The first 7 rows are patterns. Each new row is the sum of 2 different patterns, raised or lowered, with some noise. Before adding, each is slid sideways (what falls off one end comes back at the other) and multiplied by a number that may be negative. Names go in the order of the patterns.
Some rows, each with the names of its patterns after it:
[  4  -4  -7  13   6   0 -12   0  -7  16   4   5  -2  -6  -3   0 -14  -1
  -7  18 -22  -9  12 -22  -1  -1   2  -1   2   8 -22   5 -17  -4 -12  -3
   2  -2  -4   3  18   1   1  -3]
zodun
[ -5   2   1  22  21  -7  -1  18 -14  15 -15  19  12  15   5  12  16  -4
   6  10  10   9   2 -15  -6  10  -1  -2   2 -20  -7  -1  22   2   1 -17
   2   1  -1  13 -10   5   3   3]
lasa
[  1   3   7   2  -3  12  14  -5  -5   0  -1  -1  -1  -4  10  -1   1  10
  -5   1   4   7  -3  -3   2  -2  11  19  -6  -3   4  -6   0 -14   3 -18
  -7  -6   4   0   0   6  -4   4]
tema
[ 22  -4   3  -3  15   2  -7   1   3   3   5  10   0   5  -4  -7   1  10
  -1   5 -16 -22   5  11   4   2   7   5   8  -7  -1  10   0   1   2  13
  -1   0   5  22  -2  -6  12 -13]
zub
[ -5   6   3  12 -11   7   3  -5  -5 -18  17 -22   0  15   5  -4   0  -2
   3  17  -2  -1  -2   6   3  -1  14   0  -2 -14   8   4  10   5 -16  10
   1  -9   1   2   5  -8  -1   2]
fen
[  4   9  -1  12  -2  -7   2  -7  -7  13  -5  -2  -6   0   2  -6  -6  -1
  -3   6   5   1   7  -2  19  14   0   3   2  22  -1  -4  16 -13   5  -1
 -11   1   8 -10  -3  -5  22   1]
funis
[-19   0  22  17  10 -10   6  -1  -1  -9 -10  -3   1  -2   5 -22  -5   5
   7  -4   1  -1  -2  -4   1 -11  10   2   8 -15   0  -2  -8  -7  -2   0
  19   0  20   4   1  11  -5  22]
keful

New rows, each followed by the names of its patterns:
[16 24 20 16 29 21  9 16 23 27 17 26  4 23 26 16 21 24 16 30 11 26 -8 34
 23 11 38 20 24 15 22 18 14 42 15 31 29 38 18 14 20 21 15  3]
zodun tema
[ 27  -5   7  -7   1   0   3  15  15   9  26  11   4  17   3  40   4   1
  25  32   5   8   1  18  14   9   1  11  18   2  13  -6   8  16  13  -7
   2  12   4   1   8 -17  10   7]
lasa keful
[  0   2 -13  -6  -5   8  -5  -7  -9 -19  -1  -6  -4 -11 -26 -12 -12  18
  11 -15 -25  -4 -14 -11 -13 -14 -24 -14 -13  -9  -8  -8  13   1 -11  -9
   7 -12   4 -22  15  13  -4 -12]
lasa tema
[ -3 -10  -3  10 -13  -4   5 -16  -6  -3 -10  -6   1 -19 -19  -4  12  -8
   2   1   2   1   5  -5   0 -12 -10   3 -13  -4 -11  -6  -6 -14 -11  -4
 -15 -11   2  -2   0  -6   8   4]
tema funis
[-12  -1  -6  -8 -20 -12  -8  -1 -18 -14   3 -10  -9  -5   4  -5   2 -24
  -7  -9 -13   3  -4  -8  -1  -2   2 -19  11  -8 -28  15  -2  -8  -2  -4
   5 -13  25  -4  11  -6   4  -4]
zodun tema
[28  4 13 -3  5 13 -3  6 16 13  4 13 15 -1  5  4 10  1 -6 14 15  2 23  4
 16 11 13  3  8 13 18 13  9  2  4  8 16 17 19 10  1 11  8 17]
zodun zub
[ -4  13 -14  10  -2   8  -8   3  13   3  -1   7   6  -8   0  -2   6   8
   2  -7   9  -2  17  27  -4  -5   2   5  -5  -3  -3   7  10   5   0   1
   4 -10   4  -5   0 -25   0   5]
tema zub
[17  7 15 10 18  6 27 29  3 17 28 12 13  7 29 17 19  0 36  4 10 30 25 16
 18 12  4 23 18 10  9 19  0  6 24 28 12  0  6 17 22 15  7 13]
lasa fen
[-11  -7 -12   5  -8 -14 -14  -6  -7 -10   3 -10  -7 -18 -14  -7   0 -10
 -10 -36 -29  -3  -1  -2  -7   4  -5   7 -13  -7  -1 -10  -9 -11   6 -12
 -10  -6   9 -13 -14  -3 -29  15]
tema zub
[  5   6   1   5   0  19  14  -1   7   5  17  -3   3  14  -6  -5   5   1
  -2  16 -15   5   0  20  -3   6  14   2   9   1  -3  -1   0  -3  15   6
   2  -6   5   3  10  13   1  -3]
zub funis
[-20  -9 -12   6  -6  -8  14   6 -20 -20 -11   6 -12 -20  -5   1   6  -5
  -2   2 -19   8  -1   2 -10   4 -19  -7  -8   0  -1   6 -13   6 -10  13
 -20  17   9  -9  16  -4 -19  -6]
zodun keful
[-17  11 -31  -3  -2 -23 -11  -2  -7 -13  -7  -1 -22  -2 -15 -12 -14 -13
 -11  -9  -5  -6   8 -17 -20  -8   0  -9 -12   4  -1  -4 -21 -10  -7   2
  -5  -4  -3 -14 -10  -6  -7 -10]
zodun zub
[ -8 -19 -18 -10  -9 -14 -10 -39 -19  -8 -11 -15 -31  -8 -18 -24   4  -3
 -15  -3 -19 -20  13 -15  -7 -21 -10 -14 -22  -2 -18  -9   1 -16  -6 -13
 -11 -11 -10   0  -6   5 -19  15]
fen funis
[ -4  13   4   1  12  -7  -1  -3   8   7   2   6   7   1  -1   0  11   6
   0  18  14  -6  15   3  -8  -5  17   0  13   3  -1   5   2   4   1  -1
  -7  -6   3   5   9   0   4 -10]
zodun fen
[ -6  -5   9  -4  -1  12   6   0  -8   9   0  12  20  -5  -6  -9   9  -7
  -2   2  10  17 -17  19   2 -10  -9   6   3   1 -14  -9   8  -3  12 -15
   3   2  -6  -6   3  17  -3  -2]
zub fen
[-10 -26 -14   0   8 -20   8 -13   4 -10 -30 -20   3  -7 -15  -9  -9 -17
 -17 -20 -15   4   0 -17  -3 -20 -12  15   4  -9 -27  -9  -9   7  -7 -15
   1 -17   8 -20 -10 -11  -7 -14]
lasa keful
[-23  -4 -37  -8  -1  -8 -14  -9 -16  -1  -9 -16 -21   1  -8  -8  -7   6
 -11 -15 -42  -6 -28  -9  -9 -35   0 -33  -2 -12 -32 -24 -28  -4 -16 -16
  -7  -3   7 -19  -9  -8 -20   5]
fen keful
[  1  -1  -4  12   3   2   7   3   9  21  16  -1   8  16  10  26  11  10
 -11  13  10  26   8   6   9  -2  13   5   4  14   5   3  14 -17  -9  15
  11  -5  22   0  14  -4  -7  -5]
zodun lasa
[ 17 -15  -9  -7 -15  -5  -6   3 -10  -1   1 -14  -5 -12  -6   0   5  -7
  -5   3 -10  14 -11   6   0   6  -5  -2  11  -3  -2  -6   1  -4   4 -10
  -6   0  -8  -7  -4 -22  -9  -8]
zodun lasa
[  7  -1 -22   0   0   2  -9   5   7 -14 -14   2  15  -4  13 -24  -2  -5
   3   0   3   4  14   1   6 -20  19  10 -13  25   4   2  -5   2  -4  -1
  33  -7  13   3  12   1  -3  -1]
zodun zub
[ -6 -12 -10 -31 -25  -9 -12 -31   9 -25   3 -25 -19 -24 -16 -31 -26 -18
 -19 -21 -27 -17 -24  11  -5 -31 -19 -14  -8   3  -5 -10 -27  -8 -11   3
 -13 -14   0 -21  -4 -19 -12 -15]
lasa keful
[-10  -4  11   8  -1  14  -1  18  -3   4  -1   3   6   5   7   0   1   0
   1   6  15  17  -1   8  14   3  20  14  13  -9   5   7  17  12  17   5
  -3  17   1   5  -3  13  -5   2]
lasa tema
[ -3  14  -6  -7  -6   0   8  -7  -3  17   1   1   1   6   7  -2   1  -3
  -4 -11  15  -6  -2   2   4  15 -14  14   0 -12   0   6   2   6  -2  -3
   8   2   3  -3   9   1 -11   8]
fen funis
[ -6   2   1   0  -2  -9 -19   6 -15 -11 -15  -2 -13  -3  -2  17   8  -4
  -8  -8  20 -14  -8  20   4  -3 -17   8  -5  13   8  -1  -6 -18   9  -7
 -16   3  -2  34 -39  13  11 -36]
zodun fen
[ -5 -17  -6   8   6 -16 -31   4 -29 -14   2  -9  -6  -7 -18  -5   6 -11
 -18  -8  -3  -9 -26   6  -2 -19  -9 -18  -1  -1  -1 -34   0  -1 -16  -9
  -8  -8 -22  -9 -10  -8   3  -6]
zub fen
[ 7 15 10 12 10 -5 12 17 17  5  9 -2  8  8  5 22  1 11 17  6  5 11 13 17
 17  5  7 25 12 12 -3 20 11 16  1 16  4  1  7 16 14 13 13 -3]
lasa tema
[ -2  -5  -2  -8   6   0  -6   3   0  -3  -6   7  -3  -6 -16   0   4  -9
   8 -12   2  -3   6 -13  -2   6   2  -3  -4  -4  -9   4   3   1   3   1
 -10   0 -10  13   9  -7 -11  -2]
tema zub
[ 10  21   7   3   2   8  18 -16  17   7  13   1  -3   4  12  11   1   0
  21  10  11  11  15  13   2 -12  13   3   7  19 -12  10   1  -2   7   2
   4  -1   2  11   5  10  12  13]
fen funis
[-13 -15   1 -19 -17   4 -22 -14 -22  -5 -10  -4  -5 -33  -2 -18 -20 -17
 -11  -7 -19 -13  -9  -8  -7  -9  -4 -18  -9 -13 -10 -13 -25  -5 -28 -15
   6  -7 -13 -13 -16 -11   1 -19]
zodun fen
[36 27  7 18 18 26 29 18 24 -8 16 14 21 14 19 11  4 20 23 13 15 24 13 20
 -2 -4 21 12 -2 33  1 26 -2  7  5  9  3  3 16 13 11  8 12 13]
lasa funis
[ -9 -22  11  -6  -2  -6  -1  12  -7  -2   3 -10 -12  -9 -13  -4 -15  -9
   7 -20 -13 -11   2  -5  -6 -23 -10 -12  -1   1  -4  -2   3   8   8 -21
  13   1   1  10  -9   7 -17  -2]
zodun funis
[ -5 -10   3  -8 -13 -12  -9  -8 -15 -13  -8 -10  -4 -21  -8 -10  -8  -3
 -10  -4   0  -8 -11 -14  -7 -15 -19  -9 -15 -10 -18  -4  -7 -15 -16 -10
  -1 -16  -5  -8  -2  -3  -7  -7]
funis keful
[-22 -18 -15 -15 -22 -13 -17  -5  -8 -27 -21  -8 -12 -25  -7 -11  -8 -34
   1  -1 -19  -1 -31  -6 -17  -6 -27 -13  -6 -16 -15 -13 -22 -28  -9 -13
  -7  -4 -12 -20  -8 -21   6  11]
tema zub
[ 9 17 -1 14 29 12 11 11 12  7 14 16 19 20  7  8 17 14 32 28 13  6  7 13
  8 12  3 20 17  2 17 14 18 -3 19 16  8 -9  8 28 -8 27  1 21]
zub fen
[22 27 30 21 20 22 22 38  6 20 23 23 19 22 20 25 18 22 31 16 19 15 21 18
 13 18 16 20 33 10 24 23 12 10  5 20 -1 16  7 23 18 19 21 14]
lasa tema
[ 15   5  10  25  14  13  22  -3  13   3  17  12   9  -5   9   3  25   9
  14  14  15   8   5  -4  20   2   4  23   9   7   3  -7   9 -12   0   6
  -2  15  -6  22  13 -11   9  11]
funis keful
[ -5  -6 -14   9 -11   6 -16   9 -11 -12 -17  -8  12   9  -3  26   2  -3
   5  -1  22 -22   2  16  13  -2  -2  -1  -5   2  -7   2 -18  17  -4  -9
 -27  -4   3   6  -8 -14  -2  -3]
fen keful
[ -3 -13  -5 -24 -16  -3  -7 -12 -10 -14 -11  -9 -16 -25   3  -3  -3 -18
  -7  -9 -11 -20  -8  -9  -3  -4   4  -8 -12   1 -10   6 -20 -15  -8   7
   0 -18  -1  -9   1 -16  -3  -6]
tema keful
[-24  -1 -12   0 -12   7  -8 -10 -20 -29  10 -19 -23  16 -12  10 -30 -15
 -22 -13 -23 -28  -7 -13 -18 -14 -29 -13   6   0 -20  -7  -8 -11   5  -2
 -14 -20  -9  -6  -4 -11 -11 -13]
lasa keful
[ -9   9   0   5   3   2  13 -10  22  14 -12  -3   6  -2   2  -9  -6 -10
  -2  -2   0   0   2  -3  -1   5  10   0   4  -2  -4  18   6  -2   2   1
   0  -2   5   0   7   4  -1   7]
tema fen
[ -5 -22   5 -27  -4 -10  -7 -10 -10   1   3 -15  -8  -8  -8 -10 -15   0
  -3   4   2 -12 -14  13   8 -12 -29  -8 -27 -20 -17 -10  -1  -4 -10 -11
  -3  -8 -15   2  -4 -14 -16   9]
tema zub
[ 9  8 11  3  7 -1 16 13 12 16 -1 25 18  4 11 10 26  3  5 20 -4 14  9  6
  3 16  2  4  2 15 16  0 14 14 18  5  3  9  5 11 15  4  6  7]
fen funis
[  9   1   8   1  26  11   7   2   7   5   7   1   9   3  22  -9   1   8
   4   7   7  11  11   9  11 -14  10 -11   3   1   1  10  -5  16   8   4
  -2   2  11   6   6   4  17  15]
zodun keful
[ 19 -21   4   7  16   9  11   8  12  21  13   2  19  15  16  -7  20  14
   5  -4   9   6  41  14  34  14   9  19   6  23  -7   7  45  11  14  10
   1   9  10   5   0  10  18  -6]
zodun keful
[ -3 -13 -12   0   1  -7   1 -17  -9 -15   3  -8  -6  -2   5   8 -15   2
   5 -11 -14   8  -5  -3  -8 -16  -5  -8   5 -12   0  -2  -9  -4  -5   5
  -9  -9 -20 -10   5 -11  -8   2]
zodun fen
[  6  13  18  10   5   7  13   7   8  14   4   8   9   0   6  11   5  11
  -8 -13  10  13  12  10  12  13  11   9  11  14   7   7  17  16   4  13
   5  25   5  -3  16  -1  19   2]
zub funis
[ 7 12 15 28 12 -1 22 -4 15 10  1 10 22  0 10 -3 38 14  8 27  8 20  7  4
 10  0 13 18 13  8 10 10 10  5  5  7 -1 14 13 11 13  9 28 15]
zodun funis
[ -8  -9  10  -5   1  -1   0  -2  -3  -7   7   7   3   0  -1   4  -5  13
   8   3   3  -2  19  -1  -4   7 -10   4  -3 -18   2   9 -12   4 -13  20
   0   5   1  -2  12  -2  -6   0]
zub funis
[  8 -12 -16  -7  -1  -2  -3  -5 -42 -15 -13 -15 -22 -12 -30 -20 -15  11
   3 -10 -27 -12  -9 -16  -3 -14  -4  -9 -16 -17 -15   0  12  12 -21 -16
   4 -26  -6 -28   2  13 -13 -14]
zodun lasa
[ -3  -5 -14  -2  -4  -6  -9 -12  -3   9  -3   6  -2  -3  -3  -6  10  -8
  -7   9   2   0  -2  -4  -5   0  -9 -10  -7   0  -4  -1 -14  -9  -2  -4
  -1  -6  -5  -2  -4   4 -16  12]
fen keful
[ 16  11  12  -7   7   5  -2  -3  -6   2   8   1   3  -9   6   3   4  -2
   2   0  -1  -4  10  -9  11  11   4 -11   4   4  -7  -7   1   0  25  15
  15   3   6   7  -3  11 -13 -10]
tema keful
[ -1  -4  -7  -4  26  -5   4  14   2   6  -2   6   4  -2   5   4  -1  -7
  10  -3   2   5   4  18 -13  25   5  -9   1   6  11  10   1 -10   6  13
   4  -3   7  -1  -7   2   0  15]
fen funis
[  7  15  13  17  11  10   0   7  14  12   5   5  12   2  21   5  18   7
  20  -7  27  -3 -19  35  11  -5  21  -3  22 -14  17  -9  19   3   5  15
   2   1   3  -1  -6  22  14   2]
zodun lasa
[  9  -5   8   9   2  16  -3  15   8  12  -7  -2  10  31  28   0   8  24
  -4  17 -10  28  17  20  12  23  20   3  14  26  15  11  13 -14  11  14
   6   3  14 -12  -4   5  28  10]
lasa zub
[ -9  -7  -8 -13 -14 -20   3 -16 -14   1 -17  -1 -10   2  -4  -4  -7 -17
  -6 -18  -8 -15  -9  -9 -12 -10  -5  -7 -15  -5  -6  -6  -9 -10  -2  -3
 -13 -12  -9 -15   2  -7  -8 -12]
zodun tema
[ -9 -19 -16 -31  -8 -31 -13  -9  -8 -20 -10 -10   2  14 -14 -17  -8 -10
 -20  -6  -5  -9 -14 -20 -10 -12 -13 -25   0 -12 -14 -22 -14  -4 -19   8
 -34  -9 -12  -9 -14   4 -10 -14]
tema zub
[-2  3  4 -5 -6  1  0 -2  1 -4 12  3 -1  5 -4  9  0  2  3 -9  2 -3  0 10
 -2 -8 -1 -8  7 -9  2 -8 -6  0  0 -5 -1 -1 -7  6 -3 -1  1  0]
tema funis
[  5  -2  11   6 -18  12  -3   4   9  -2   5  -9  14  -2 -11  15 -11  13
 -15  -5   0  -1 -15 -22  10  -6  -2  15   9  -7   6  -6  -5  15 -11 -10
   6  -1  -2  -8  11  -1  -9 -21]
fen funis
[31  2 16 22 10  8 17 18 27 26  7 10 35 15 19 -4 31 17 24  4 23 10  3 12
 24 20 19 18 -3 10 21 14 17 15 -6 15 22 26 10 13 -3 13 12  8]
lasa tema
